Each new row is followed by its nearest point in the smallest flat space through zero that holds the last named rows.
(in the rows, 128 means zero)

j931 (3 x 8):
[[153  69 178  71 131 170  47 129]
 [108  86 148  93  96 131  38  64]
 [150 102 169  99 181 127  94  77]]
New rows:
[ 77 111 125 111  90 128 103  65] -> [ 96 118 120 124  91 112  83  73]
[106  90 110 128 141 141 132 133] -> [129 124 130 125 124 132 123 132]
[178 126 121 155 142 183 137 106] -> [143 126 139 123 151 133 135 136]
[145 181 114 113 130 123 144 133] -> [129 142 120 140 136 122 152 136]
[139 150 116 127 143  95 124 126] -> [127 137 125 136 140 117 141 116]

j160 (3 x 8):
[[117 196 129 152 149  96 116  93]
 [165  94  93 125 131  80 113 126]
 [ 88 118 123 122  77 124 186 110]]
New rows:
[ 93 136 145 130 143 122  80 122] -> [129 152 137 135 146 133 112 126]
[123 130 152 123 125 130 128 115] -> [120 136 134 129 127 135 132 127]
[116 117 130 177 143 103 131 138] -> [132 134 122 132 131 114 124 121]
[126 150 143 120 130 131 160 132] -> [112 141 136 130 122 137 139 123]
[142 164 101 131 191 143 131 110] -> [136 161 134 140 156 122 102 122]

j864 (3 x 8):
[[172 123  70 118 119  86 110 120]
 [127 168 187 149 156 128  92 135]
 [154 122 142 142 124  98  93 122]]
New rows:
[107 160 132  92 126 163 125 105] -> [111 151 128 121 143 149 144 136]
[178 104  85 138 114 127  85 116] -> [165 111  97 128 114  90 106 119]
[ 90 195 125 128 130 121 116 133] -> [123 176 131 124 158 139 124 138]
[125  91 132 117 104 157 125 139] -> [116  97 134 129 110 136 143 124]

j445 (3 x 8):
[[131  94 132 160 113 145  92 106]
 [ 79 172 132 145 100 154  41 121]
 [116 160 147 177 122 138  69  97]]
New rows:
[169 113 158 133 166 141 103 111] -> [147 116 139 158 135 125 127 106]
[125 123 153 129 129 139 155 137] -> [135 125 128 124 133 123 142 130]
[112 168 126 147 165 163 100 150] -> [110 169 134 134 127 129 103 126]
[160 164 114 133  93 156 117 162] -> [114 143 126 120 123 132 116 134]

j574 (3 x 8):
[[102 189  97 150  69  96 120 121]
 [ 93 170 141 133 106  65 137 166]
 [173 130 124 107 128  95 135 118]]
New rows:
[ 95 118 137 116 154 135 139 145] -> [105 115 148 130 146 135 131 150]
[131 128 131 122  93  94 114 128] -> [133 148 122 126 113 100 130 129]
[131 155 164 161 122 157 145 129] -> [109 129 129 137 126 140 125 132]
[163 167 115 122 121 115  95 165] -> [140 145 122 123 114  99 131 126]
[118 100  92 169 135 156 162 123] -> [117 118 121 139 129 165 120 117]
[140 124  88 161 157 146 105 153] -> [124 120 124 133 130 150 123 121]

j861 (3 x 8):
[[134 128  94 126 116 101 152 163]
 [111 104 127 117  88 102 154 192]
 [118 138 136 127 129 154 118 159]]
New rows:
[ 93 160  99 153 140 158 114 104] -> [136 153 119 135 153 154 112 117]
[158 113 138 124  97 149 152 114] -> [125 117 137 126 121 120 130 119]
[131  91 116 108 141  91  97 168] -> [124 119 122 124 112 113 141 153]
[108 151 161 131 168 110 102 109] -> [128 132 144 131 141 145 112 100]

j179 (3 x 8):
[[107 104  77 106 128 162 122 125]
 [126 177 121 135 148  98 119 149]
 [114 112  98  94  82 111 153 161]]
New rows:
[103 135 141 123 134 177 149 141] -> [125 117 120 126 130 142 125 121]
[101 133 115  65 129 149 145 134] -> [113 117  92 107 116 136 132 139]
[143 105 103 119 125  98 114 175] -> [120 134 109 113 112 112 137 150]
[108 101 124 134 159 155  86 120] -> [123 118 113 134 154 163 110 104]
[115 131 155 127 130 137 126 107] -> [135 122 144 137 133 135 126 115]
[165 127 144 101 131 103 157 117] -> [137 126 151 130 112 112 139 133]

j723 (3 x 8):
[[152 144 125 129 131  97  98 114]
 [148 189 113 189 114 178  79  88]
 [186 175 145 125  91 162 149 115]]
New rows:
[122 132 127  85 170 143 103 130] -> [121 120 125 126 135 116 122 130]
[ 96 133 142 143 144 117 136 158] -> [105 110 124 129 137 128 131 136]
[ 90  93 145  98 154 136 100 112] -> [ 96 102 120 129 146 116 122 137]
[153 143 105 107  85 107 132 134] -> [160 141 137 112 118 114 133 125]

j769 (3 x 8):
[[108 106  86 103  78 129  87 116]
 [ 67 157 165 100 128 137 111 123]
 [108 147 160  96 140 109 139 143]]
New rows:
[132 155 171 148 100 149 156 149] -> [123 143 152 138 148 135 139 129]
[ 88 115 165 168  92 154 160 148] -> [111 141 144 143 138 148 124 118]
[127 137 103  97 153 147  97 161] -> [120 127 125 114 119 122 122 130]
[148 165 167 113 117 119 114  91] -> [113 140 145 122 135 129 129 129]
[110 161 143 162 115 111 134 133] -> [118 139 144 134 139 136 131 125]

j749 (3 x 8):
[[182 106 153 152 162 106  83 111]
 [109 131  59 149 198 106 115 105]
 [111 170 113 151 206 134 170 154]]
New rows:
[120  95 153 107 166  88 153 106] -> [137 127 128 137 147 122 121 125]
[158 130 109 167 108 111 153  87] -> [133 120 121 130 131 121 115 118]
[114 153 167 161 114  99 132 160] -> [137 139 157 130 130 137 143 146]
[169 107 117 122  89 148 151 159] -> [131 126 150 118  97 137 133 135]
